There are 3 ways to turn a row about zero (a turn may also mirror it). The second row of each pair is the first, turned, with some noise. The first 27 pairs use one turn. New pairs use 2 turns, one after the other, and a turn may come again.
Known pairs, each followed by its turns in order:
10; -4; -16; 33; -29; 24; -18; -18
-9; -21; 21; 39; -4; 6; 20; -31
nuvit

-25; -7; -38; 3; -24; 12; 5; 33
-22; -4; -54; 14; 8; 8; -2; 20
vedis

9; 13; 10; -8; -34; -4; -72; 7
-5; -80; 4; -3; -6; 10; 12; 9
nuvit

-27; 5; 31; 28; -19; -18; -3; -9
-32; -10; 23; 19; -23; -21; -10; -1
vedis

40; 25; -63; -50; 3; -19; -25; 9
21; -12; 31; -34; 31; 26; 64; 44
nuvit

-19; 7; 37; -8; -36; 8; -8; -20
-26; 5; 24; -20; -19; -1; -17; -31
rikag

-35; 2; -27; 62; 23; 2; 54; 6
43; 66; 14; 27; -26; 3; -20; -39
nuvit

7; -41; 5; 0; -7; -20; -12; 0
4; 21; 8; 38; 12; 3; -3; -19
rikag

9; -25; -7; 18; 1; 0; 20; -21
-13; 6; 15; 6; 36; 1; -7; -15
vedis

-49; 2; 6; -17; -15; -40; -7; 15
-13; -19; -30; 22; -26; 26; -24; -34
rikag

-18; -3; 3; 0; -27; 0; -3; 28
20; -19; -18; 6; 13; 12; -19; -11
nuvit

-67; -19; 4; -17; -12; 60; -20; 48
37; -32; -7; 52; 46; -14; -63; 13
nuvit

-62; -4; -1; 11; 43; -14; 22; 1
41; 36; 7; -13; -17; -32; -45; 0
nuvit

15; -12; 15; -32; 10; -39; 8; -19
2; 25; -21; 20; -11; -34; -29; -15
rikag

-17; 40; 49; 11; -9; 26; -72; -23
-8; -10; 49; -27; -69; -4; 39; -42
rikag

-22; 14; 58; 20; 48; 9; 5; 11
-10; -63; 24; 11; -17; -44; 5; -6
rikag

16; -30; -13; 33; -12; 14; 13; 14
-17; 10; -23; 21; 26; 10; -3; -31
vedis

1; 18; 16; 16; 9; -26; -10; 23
14; -29; -16; 8; -1; -12; 12; -26
rikag

-30; -60; 7; -1; 29; -10; 8; -53
4; 15; 37; -4; 45; -27; -66; 13
vedis

6; 35; -8; -5; -20; -13; -12; -12
-6; -20; 7; -11; -11; -15; 35; 9
vedis

-15; 53; -28; 15; -1; -39; 12; -17
-17; -12; -63; -28; -12; -1; 18; -8
rikag

-22; -3; -21; 2; -12; -18; 24; 14
-10; -12; -30; 4; 16; 24; -16; -2
rikag

6; -33; -21; -9; 4; 27; -51; -12
23; -1; -44; -30; 15; -36; -23; -15
vedis

-11; 6; 17; -24; 8; 38; 72; -12
-33; 56; 2; 7; 35; 9; -39; -1
nuvit

0; -42; 15; 1; 44; 23; 15; 72
26; 45; -35; 36; -12; 48; -42; -19
vedis

40; 24; 18; -15; -33; 0; 17; -7
-40; -6; -5; -15; 10; 41; 13; -9
nuvit

-35; 6; 61; 42; 14; 6; -3; 5
-8; -19; 28; 39; -41; -7; -39; -24
vedis

New pairs. What belongs after each?
30; 42; 7; 4; -6; 32; -16; 21
27; 27; 7; 0; 11; -28; -46; -3
rikag rikag

72; -15; 2; 11; -6; -4; 37; -34
35; -29; 65; -18; 2; 28; -32; 7
vedis vedis

-25; -14; -37; 0; 36; 13; -9; 13
33; 12; -32; 18; 16; -9; 22; -19
vedis vedis

13; 0; -6; 5; 10; 0; -7; -20
1; 5; -10; -13; 4; 6; -18; -15
nuvit nuvit

11; -19; -52; -24; 44; 8; -25; -11
0; 39; 29; 38; -29; 41; 23; 3
nuvit vedis

25; -14; 7; 8; -36; -26; 55; 6
-8; 34; 66; -4; 16; -2; -4; 0
nuvit nuvit

18; -12; 6; -25; -6; 15; -39; 57
15; 40; -26; -55; 1; 28; 1; 10
vedis rikag

6; -7; -5; -2; 59; -50; 4; 24
-18; 7; -11; 16; -47; 61; 16; 9
vedis nuvit

-19; -15; -5; 27; -8; 21; -3; -9
9; 0; -5; 12; 13; -37; -17; 5
vedis vedis

-4; -19; -10; 50; -46; 34; 61; 28
-20; 18; 72; 42; -44; 3; 24; -18
nuvit nuvit

3; 44; 58; 2; 4; -27; 20; 5
-7; 35; 24; -22; 35; -47; -4; 30
rikag vedis

15; -2; 53; -1; 44; 12; 68; 0
-71; -29; 5; 49; -21; -1; -36; 9
vedis nuvit

-13; -12; 4; 9; -5; -22; -1; 13
-17; 4; 7; 2; 3; 1; 20; 15
rikag rikag

26; 17; -3; 11; 21; -22; -10; 8
-20; 26; -8; -5; -11; 18; 14; -18
vedis nuvit

20; 32; 36; 13; 26; -4; 13; 1
-3; -10; 16; -29; -15; 48; -10; -13
nuvit rikag

-4; 2; 6; 6; -12; -13; 13; 27
-18; -23; -7; 14; -1; 4; 0; -3
vedis vedis

-35; 1; -20; -10; 9; 11; -2; 64
0; 12; -42; -11; 21; 4; -27; -56
rikag vedis

8; 72; -20; -16; 11; 1; 27; 1
22; -28; 56; -36; -27; -9; -26; 4
nuvit rikag

-25; 27; 22; 55; 50; 21; -34; -1
-23; -25; -27; 16; -31; -29; 61; -45
vedis nuvit

3; 17; -5; 17; 13; -63; 16; 6
27; 33; 29; -6; 0; -18; 39; -17
rikag nuvit

9; -35; 20; -24; -6; -2; 33; 55
46; 11; -1; 6; -2; -40; -8; -46
rikag vedis

52; -7; -12; 37; 14; -4; -16; -1
16; 9; 40; 23; 15; 40; 26; 0
rikag vedis

-31; -72; -8; -23; 72; 4; -6; -14
75; 4; 10; 4; -37; -23; 60; -17
vedis rikag

51; 47; 5; -2; -23; 7; -5; -72
-41; -28; 33; -10; -27; 17; -76; 26
nuvit vedis

-5; -11; 32; -3; -49; 72; -2; 22
27; -22; -27; 50; 26; -42; -48; -29
nuvit vedis

11; 10; -4; 23; -8; -10; -3; 28
13; 8; 9; -9; 29; 16; -7; -8
rikag vedis

9; 1; 26; 5; -47; 71; -61; 9
-49; -15; 44; 69; 34; 23; 37; 6
nuvit rikag

-2; 11; 10; -3; 35; 37; -6; -25
-13; 1; 5; 32; -48; -12; -2; 4
nuvit vedis

-16; -7; 41; 0; 5; -54; -18; 27
-11; 28; -40; -36; 27; -17; 25; 22
nuvit vedis

10; -13; -24; 18; -19; 0; -1; 15
25; -20; 4; 3; 9; 27; -9; -13
rikag vedis

-11; -6; 23; -3; 69; 9; -6; 3
-38; -32; -10; 19; -27; 18; 35; 13
vedis nuvit

18; 47; -5; 72; -10; -28; 1; 16
-24; 23; -37; 17; 15; -21; -37; 59
rikag rikag

23; -9; 10; -27; 17; -39; 72; 67
-19; 12; 31; 63; -12; 71; -49; 7
vedis nuvit

-9; 57; 36; 13; -30; 1; -72; 43
-90; 13; -5; 2; 49; -20; 20; -38
rikag nuvit

11; -22; 12; 13; -40; -9; 19; -23
2; 5; 34; -18; -22; -14; -32; 14
rikag nuvit

